Every row belongs to one group in each of 4 separate groupings. Each group adds its own fixed numbers to the row, and there is some noise. The rows also spread widely along 15 directions, which tell nothing about the answers.
Some rows, each with its group in each grouping after it:
-8	5	-5	-28	-6	7	-21	-1	-17	-21	11	-5	-4	26	7	49	16	26	-29	-17	-13	-39	-8	-17	-3	-2	-23	42	-20	18	-10	-18	9	1	-19	-10 -> q_720 F q_119 tor
20	7	28	22	-51	16	-13	-7	-20	-14	18	-19	-6	-41	18	18	43	34	11	-18	30	-7	-13	-19	17	27	-4	36	52	-35	1	41	-6	13	-21	-22 -> q_889 B q_80 tor
-35	51	17	-27	14	-13	-13	-19	21	-25	32	15	-20	29	49	8	23	25	10	13	-28	-15	27	7	-10	34	-43	-21	-27	-6	25	-24	7	3	3	-20 -> q_720 Q q_80 fufo
18	2	-49	-30	6	-21	19	-3	21	12	-16	-14	1	-7	28	-39	7	-14	31	25	-15	8	16	27	-12	15	-14	-11	1	-20	23	-21	21	-24	1	-14 -> q_314 Q q_445 fet
28	-21	-18	31	-1	11	-22	7	16	31	-36	-49	7	-31	-27	-37	-15	7	15	-18	39	-9	-7	9	9	4	-15	28	25	-27	-23	-27	12	2	13	11 -> q_544 B q_335 Mitif
-8	54	-21	-42	-11	-2	10	-4	-3	-4	10	11	3	17	-8	24	-15	10	14	-9	-3	-7	-15	-12	24	0	-67	22	-30	-10	1	11	-27	-14	26	-31 -> q_544 W q_61 mok
-45	-30	8	26	38	21	-31	-14	-9	-41	-8	18	1	-20	4	6	31	36	20	-1	7	-23	-9	-13	-19	28	21	-17	9	26	23	-29	11	45	-22	-25 -> q_889 W q_61 tafi
27	28	24	-6	-7	-2	25	-5	-13	5	29	-44	7	-44	-5	-14	-26	0	8	-10	-20	14	-2	6	-13	-27	-31	23	62	7	-65	-4	0	-1	2	8 -> q_314 F q_445 fufo
-8	19	-27	-44	18	-17	40	13	-2	-7	10	11	-19	-3	18	22	1	-29	10	20	-15	2	32	10	-6	-20	-42	22	-24	-5	22	10	2	-44	-38	-39 -> q_889 D q_888 mok
21	63	36	-19	-9	1	3	-26	-9	-4	37	-44	35	0	16	21	-20	48	20	-34	10	20	5	-44	17	8	-65	-39	39	21	-5	-9	-2	57	17	-39 -> q_314 D q_119 fet
-15	31	40	-4	-15	-7	12	13	-3	-16	43	29	5	-12	22	60	25	-28	-31	5	4	15	29	-12	0	5	10	4	23	-5	24	48	-9	8	-27	-23 -> q_314 B q_888 tafi
31	-27	-35	-27	6	-9	-12	9	0	2	-18	-13	33	16	-12	25	9	-31	-29	-3	5	-13	12	-6	-12	-7	7	22	1	28	15	-7	10	-2	-39	-8 -> q_314 Q q_335 Mitif
13	4	-11	-20	38	-5	-5	-2	-11	2	-7	-23	23	-1	-11	12	-30	-1	2	-27	6	9	-4	-1	-9	-18	-11	11	17	12	-14	-39	10	25	-12	-30 -> q_720 W q_119 fet
-29	29	-1	4	-7	5	44	19	-8	-2	1	26	1	-13	2	22	-18	-4	-4	13	-26	11	-10	-4	8	-12	-18	2	-4	-8	-4	23	-23	8	39	-1 -> q_720 B q_61 tafi
17	-55	-29	18	9	38	8	46	7	38	-15	2	-5	18	-53	6	1	24	-53	-5	43	-2	-3	-8	22	-25	12	21	-35	-10	3	21	-20	18	4	39 -> q_314 B q_888 fufo
4	3	32	12	2	-14	-38	1	0	-3	5	-15	-47	5	-10	-31	-10	35	23	-21	10	24	-19	33	15	16	43	19	17	-83	-22	-5	-17	11	16	21 -> q_314 Q q_335 fufo
-15	22	32	5	-6	-17	8	7	-10	-4	2	16	0	16	-13	7	-37	-31	-10	0	-40	29	-6	12	0	-21	22	8	5	0	-32	3	-17	7	25	22 -> q_889 Q q_888 Mitif
-11	35	24	-8	-19	-13	-26	10	19	-10	-1	6	12	26	8	36	4	-20	-24	-14	-12	7	5	-8	16	32	-8	14	0	-24	6	13	-11	6	14	-4 -> q_889 Q q_61 tafi
-55	-7	41	22	71	25	-11	41	1	-31	-42	-31	-3	-9	-56	11	-30	28	-22	-28	-23	6	3	-26	15	-8	-16	25	-6	5	-53	0	-14	16	1	8 -> q_889 B q_445 mok
2	43	-9	-24	-18	-23	-15	-46	10	-2	14	-1	7	23	8	-43	-26	7	51	5	-22	10	-15	17	4	4	-7	-29	-5	3	-22	-12	-7	-6	54	-2 -> q_544 W q_119 tafi
-25	15	-19	-18	-12	10	-5	-26	-5	-12	10	9	-24	-10	-10	-53	7	56	48	13	-26	-8	-33	11	-6	3	17	12	-5	-23	-40	9	-28	-3	55	24 -> q_720 Q q_888 fufo
-12	19	-21	-33	-12	0	34	7	-12	-29	-2	3	9	-22	29	25	24	-4	5	19	-39	-4	7	-15	-3	4	-18	22	16	-1	5	44	-8	-16	-9	-32 -> q_720 B q_80 mok
-2	-11	-6	8	10	12	-10	-14	39	16	11	-11	-5	-11	-10	-47	8	8	21	21	10	-4	17	6	-9	11	-13	-27	-11	17	-7	-18	5	-5	20	26 -> q_889 F q_888 mok
-19	7	6	-10	16	-8	-5	7	6	-10	2	12	7	-7	0	-3	-1	-1	2	6	-13	23	-7	6	-2	24	31	-15	14	-17	6	-1	-7	25	19	-6 -> q_314 F q_445 mok
16	-57	-19	10	5	32	-18	22	26	11	-10	-15	1	12	-10	-24	21	26	-34	6	7	-21	6	4	-9	7	21	-3	-5	12	-18	-11	4	26	5	46 -> q_544 W q_80 fufo
-18	35	14	-24	9	-15	-20	-9	42	-3	25	8	-9	-1	-4	-27	17	8	24	12	9	11	21	5	12	44	15	-31	-7	-37	8	30	-24	-14	29	4 -> q_720 F q_335 tor
21	2	31	-5	7	8	0	9	6	8	33	-9	8	40	-7	22	-17	24	-46	-10	-2	15	21	-6	3	-19	-9	-19	-11	26	-11	-13	-8	46	5	24 -> q_720 B q_80 fet
1	23	-8	-44	10	15	22	14	25	0	38	-14	-25	4	38	-9	-3	51	-2	10	-36	5	6	23	-21	11	-17	-11	16	-25	-26	-30	-7	48	45	22 -> q_720 D q_61 tafi
-17	-16	-17	-12	7	-4	17	27	12	-12	-29	1	19	-7	-19	-17	5	-16	-5	22	-34	12	14	-11	5	3	43	-12	9	1	-16	52	-23	-7	19	19 -> q_544 B q_335 Mitif
25	8	35	3	-23	9	-3	-11	27	11	73	13	3	-8	-20	-6	15	0	-18	12	28	-4	26	3	-10	-10	0	-10	0	21	-13	27	-29	2	-8	38 -> q_720 Q q_61 Mitif
32	5	-22	-6	-7	-28	11	-35	-17	3	-2	-12	46	-8	16	-14	-6	-38	29	6	-14	16	3	-3	-24	-10	-1	-31	34	45	19	-17	23	9	-21	-41 -> q_889 Q q_119 fufo
14	-30	20	17	26	7	32	56	24	21	7	-13	-21	-29	-6	13	16	-33	-32	10	30	24	62	4	13	-12	6	8	8	-34	14	54	-2	-20	-55	5 -> q_544 B q_888 tor
-30	43	71	-4	-11	-19	-7	6	-31	-46	15	5	7	21	25	52	-16	3	-25	-22	-62	21	-3	-18	4	3	18	3	36	5	-29	12	-8	38	4	-14 -> q_544 D q_80 fufo
-12	13	31	30	-1	-8	-12	1	2	9	2	6	-33	34	9	10	-25	10	-3	-10	1	12	-2	16	20	-2	-21	-3	-30	-25	10	-28	6	8	17	14 -> q_314 Q q_888 tafi
-33	21	10	16	14	0	52	24	9	15	11	36	-15	-6	-17	-5	-35	-15	8	24	-10	32	4	6	19	-13	-24	-33	-30	-13	11	19	-30	-3	40	12 -> q_889 F q_61 mok
-23	4	37	34	12	15	4	39	-24	11	8	7	-40	24	-1	54	-49	22	-52	-34	5	4	-27	22	2	-28	-15	34	-15	-31	-16	-63	12	50	18	19 -> q_314 D q_119 tafi
7	-8	-3	37	-18	0	25	-15	4	10	-12	-3	15	-23	-2	-47	-15	-1	46	20	-10	20	-6	-6	18	0	0	-52	16	13	-5	29	-13	2	37	15 -> q_544 W q_61 tafi
-30	-2	22	13	5	14	8	-2	-36	-30	8	10	4	-43	7	30	18	29	12	-10	-1	-2	-14	-22	-13	2	9	15	35	9	5	0	5	35	-20	-25 -> q_314 Q q_888 fet
-22	17	-11	-15	33	-5	6	4	16	-3	4	12	22	-23	-9	12	4	-27	-6	6	12	-6	18	7	-18	9	-24	5	-3	14	15	-11	9	-9	-19	-28 -> q_314 Q q_445 tafi
20	13	19	-26	10	-11	13	30	27	2	9	-30	2	-1	-7	-2	-20	-42	-29	3	-44	20	31	16	-13	-16	5	17	28	-5	-50	9	-3	-11	0	25 -> q_544 B q_61 tor
25	-21	-33	-6	-54	9	3	-13	-11	4	-12	19	78	1	-25	14	3	-41	-38	8	-20	-15	-28	-22	-21	-14	36	6	22	85	-15	9	1	16	23	20 -> q_314 W q_80 fet

New rows. What belongs after each?
21	6	-19	-28	22	-15	-5	-15	11	6	17	-11	-2	7	-30	-11	-12	-8	8	1	18	-5	21	17	-4	-27	-15	15	-21	8	-9	-1	-7	-35	-21	-5 -> q_720 B q_335 tafi
-17	-14	-12	49	-6	-5	-13	-1	3	13	-45	-10	-41	-20	0	-30	-11	-6	40	1	13	-4	-18	21	27	13	-16	31	-18	-52	8	-17	18	-48	13	5 -> q_314 F q_888 mok
-32	-13	-26	-19	30	16	-13	-4	-9	-30	-10	5	-2	-4	-12	19	26	33	8	-2	4	-39	-5	-17	-16	7	-28	22	-26	26	17	-24	7	3	-28	-29 -> q_889 Q q_335 mok
-26	15	-23	5	-18	0	14	-1	-16	-9	-23	22	24	15	32	45	17	-12	-7	13	-19	-20	6	-32	4	9	-48	-6	-22	39	49	-11	18	10	-2	-40 -> q_889 B q_888 Mitif
47	48	2	-20	-60	-7	6	-31	12	31	67	9	16	55	10	16	-10	11	-17	3	11	-3	6	-5	4	-16	-65	-30	-31	40	20	-28	-5	21	35	12 -> q_314 B q_61 fet
35	-20	16	20	20	-10	1	21	55	42	31	-31	-38	23	42	-14	-4	-24	-32	16	16	7	64	44	-9	-1	-25	-32	-19	-21	16	-44	36	-9	-21	38 -> q_720 F q_119 tafi
-22	-22	7	-13	34	30	11	72	12	-11	-22	-4	36	4	-24	54	17	10	-79	-7	-7	14	23	-39	14	16	23	3	12	5	0	46	-25	56	-4	9 -> q_314 B q_445 Mitif
-12	3	-17	-11	32	21	32	27	11	1	-7	-25	-17	-35	5	-1	1	12	11	7	-5	-7	24	-3	6	-7	-50	22	10	-13	-20	9	-2	-15	-10	-1 -> q_314 W q_888 Mitif
-36	12	13	4	18	5	-4	2	11	-19	-18	0	9	-20	-31	-23	-28	-19	5	2	-43	3	-18	9	-18	-4	9	20	11	13	-55	-11	-9	-6	35	21 -> q_889 Q q_80 mok
1	13	-47	-43	-5	-13	-46	-8	11	-6	-33	-14	22	-6	-4	-14	21	-3	15	-13	2	-14	-18	8	-10	41	27	42	26	-38	-3	-13	6	0	17	-34 -> q_544 B q_335 fufo
-21	2	9	38	-17	21	0	-19	-13	-7	-9	-12	4	-53	9	-12	4	25	29	-5	-6	-20	-25	-8	-14	5	-16	19	35	12	-27	-14	13	14	21	4 -> q_720 Q q_888 tafi
-24	56	35	-4	16	-5	7	-6	29	-4	18	-28	3	-35	-12	-21	-24	8	26	-9	-6	10	21	-10	6	3	-35	-6	18	-12	-44	15	-13	-17	29	-1 -> q_720 D q_119 fet
26	-50	-15	14	9	-9	1	19	11	11	-9	2	7	-17	3	-24	10	-43	-4	17	7	25	16	27	-15	0	74	-11	31	-16	6	16	3	5	-27	12 -> q_889 W q_119 Mitif
26	30	1	-40	17	-20	-41	-20	30	-3	16	-29	34	-18	11	2	10	-24	14	-17	15	12	15	1	-13	41	5	4	51	-12	6	-17	5	17	-14	-43 -> q_720 F q_61 mok
10	-3	4	15	-17	25	8	-24	-9	-4	25	-18	-6	3	13	-9	6	51	9	4	-8	-30	-2	-7	-10	-16	-63	-14	-9	52	-19	-35	16	16	4	16 -> q_889 W q_445 tafi
26	32	17	-47	-55	-12	-8	-29	-41	-34	52	26	50	20	6	58	19	-15	-34	-9	-31	-2	-17	-26	-15	-15	29	21	37	57	-19	45	-27	24	-18	-19 -> q_720 W q_80 fufo
-24	-7	26	19	22	4	-55	7	-43	-19	-19	24	5	46	-33	64	-12	34	-27	-49	34	7	-30	-26	31	3	24	30	-23	-7	26	-20	-16	64	-17	-35 -> q_889 B q_888 Mitif
-17	-9	-18	3	3	17	34	23	-8	-2	-18	5	8	-4	-27	8	-19	4	-9	6	-15	4	-13	-15	19	-25	-7	4	-14	10	-24	42	-23	-8	23	19 -> q_314 W q_119 tafi
27	-42	-28	-16	12	17	-20	-8	5	14	47	11	-20	14	-4	-3	27	28	-13	8	51	-21	9	26	-31	-15	15	5	-27	7	26	-40	14	27	-37	-1 -> q_544 B q_119 mok
7	-8	8	32	-4	-18	-40	-22	-15	4	-32	-8	35	10	-13	13	-11	-22	10	-23	25	0	-6	-21	24	8	3	3	5	24	19	-17	12	7	-17	-28 -> q_544 F q_888 Mitif
-22	23	22	12	-38	-19	2	-8	2	-6	2	21	-5	-2	12	-5	-6	-28	9	14	-34	8	-5	12	0	1	19	7	4	-10	-19	22	-5	-23	30	19 -> q_544 Q q_888 tafi
-5	80	-1	-60	26	-27	25	-15	7	-17	22	-13	-4	6	-12	10	-32	-18	36	-4	-27	6	21	-5	19	-19	-89	15	-17	3	-22	19	-21	-60	-7	-39 -> q_314 W q_61 tor
45	-46	-61	-30	31	7	-9	2	40	26	-27	-46	25	22	-19	-55	6	-2	-5	17	-9	1	30	1	-12	-7	7	-24	-4	36	-10	-12	14	0	-1	25 -> q_314 B q_888 fufo
-17	38	1	-57	40	-2	0	19	-4	-3	25	1	-25	21	-21	27	-23	21	-18	-21	-6	5	3	10	9	-20	-23	49	-22	-32	-35	-4	-27	-3	4	-6 -> q_720 F q_888 fufo
-8	-8	-18	0	31	-5	4	22	10	-12	-61	-37	43	-39	3	-2	2	-31	24	-8	-5	27	12	-30	19	33	11	-11	47	-18	7	43	3	3	-10	-46 -> q_544 W q_119 mok
14	-31	-49	-24	19	-8	35	-6	-36	-13	-13	20	9	12	-21	3	-10	-10	12	21	-14	10	-9	1	0	-43	13	1	-24	35	19	21	-10	-18	-32	-24 -> q_314 B q_80 mok
0	4	4	-13	-25	8	16	27	5	3	27	30	-9	34	33	47	13	-5	-49	12	-11	-3	9	6	1	4	-14	-2	-24	-4	27	1	-4	24	6	7 -> q_544 W q_80 mok
-11	-7	-7	-7	24	-2	-8	26	31	2	-19	-18	-30	33	-8	-1	0	12	-14	2	-6	-15	27	1	19	8	-33	2	-48	-17	8	-7	7	-31	-2	18 -> q_314 D q_335 tor
17	-45	-39	-37	3	-1	33	33	3	-11	-7	-1	37	-48	0	-4	46	-32	-20	30	-14	12	32	-6	-26	4	67	10	47	6	1	62	-4	-5	-40	-10 -> q_544 B q_445 fet
68	-53	-15	29	-17	6	29	-42	-11	36	32	-13	46	-34	-41	-58	-26	-25	17	22	16	7	3	4	-36	-69	25	-38	33	107	-35	-10	3	9	-11	39 -> q_720 D q_888 Mitif
-14	17	-51	-71	44	-10	13	32	26	-3	-27	6	19	-4	-45	-19	-33	-47	-7	11	-44	28	-8	27	-18	-6	40	39	7	-28	-44	9	-32	-11	39	1 -> q_889 B q_61 mok
16	-45	29	50	23	22	-27	11	-17	0	-15	-29	11	-37	-43	5	5	24	-6	-38	61	0	-5	-19	16	-4	13	29	31	-7	-9	15	-4	23	-53	-9 -> q_544 Q q_80 fufo
-14	-5	-3	-7	50	-20	36	33	-27	-11	-44	-1	32	31	-17	23	-49	-33	-24	-6	-52	35	8	-13	10	-32	-1	-22	-5	36	-8	-1	-3	19	-8	-20 -> q_544 W q_445 fufo
-20	6	-11	-21	8	-31	-21	-23	-12	-27	-13	20	15	31	15	0	-5	-11	25	7	-33	12	-8	-2	-6	13	39	-31	-10	15	23	-12	6	11	5	-35 -> q_544 D q_119 mok
-20	15	-42	-57	17	1	50	10	2	-22	8	-2	-11	-33	19	-15	22	23	29	33	-37	-5	17	4	-3	1	-19	11	2	-15	-16	46	-19	-38	2	-11 -> q_720 F q_445 tafi
17	-26	-35	-26	12	-6	-19	4	-20	-7	-21	-17	6	16	-6	8	-8	5	-4	-13	-8	-4	-19	9	-2	-9	26	36	7	-4	-14	-22	7	8	-15	-5 -> q_314 F q_119 Mitif
-24	-39	21	13	48	15	-59	34	3	-31	-29	-20	-18	9	4	32	40	51	-24	-29	26	-13	10	-11	15	49	23	28	0	-44	24	-13	10	40	-50	-14 -> q_314 Q q_445 Mitif
-43	31	26	-9	17	-12	-37	3	15	-28	-13	10	-1	-1	-24	-1	-18	-15	-6	-12	-29	-2	-12	14	0	18	27	45	2	-27	-48	4	-20	-14	27	15 -> q_720 Q q_80 Mitif
11	7	-39	-13	14	-2	20	-5	-13	20	-18	-2	20	-18	6	-17	-13	10	33	-2	9	30	-21	3	1	10	10	-19	27	-19	23	-16	-1	47	30	-39 -> q_720 B q_888 tor
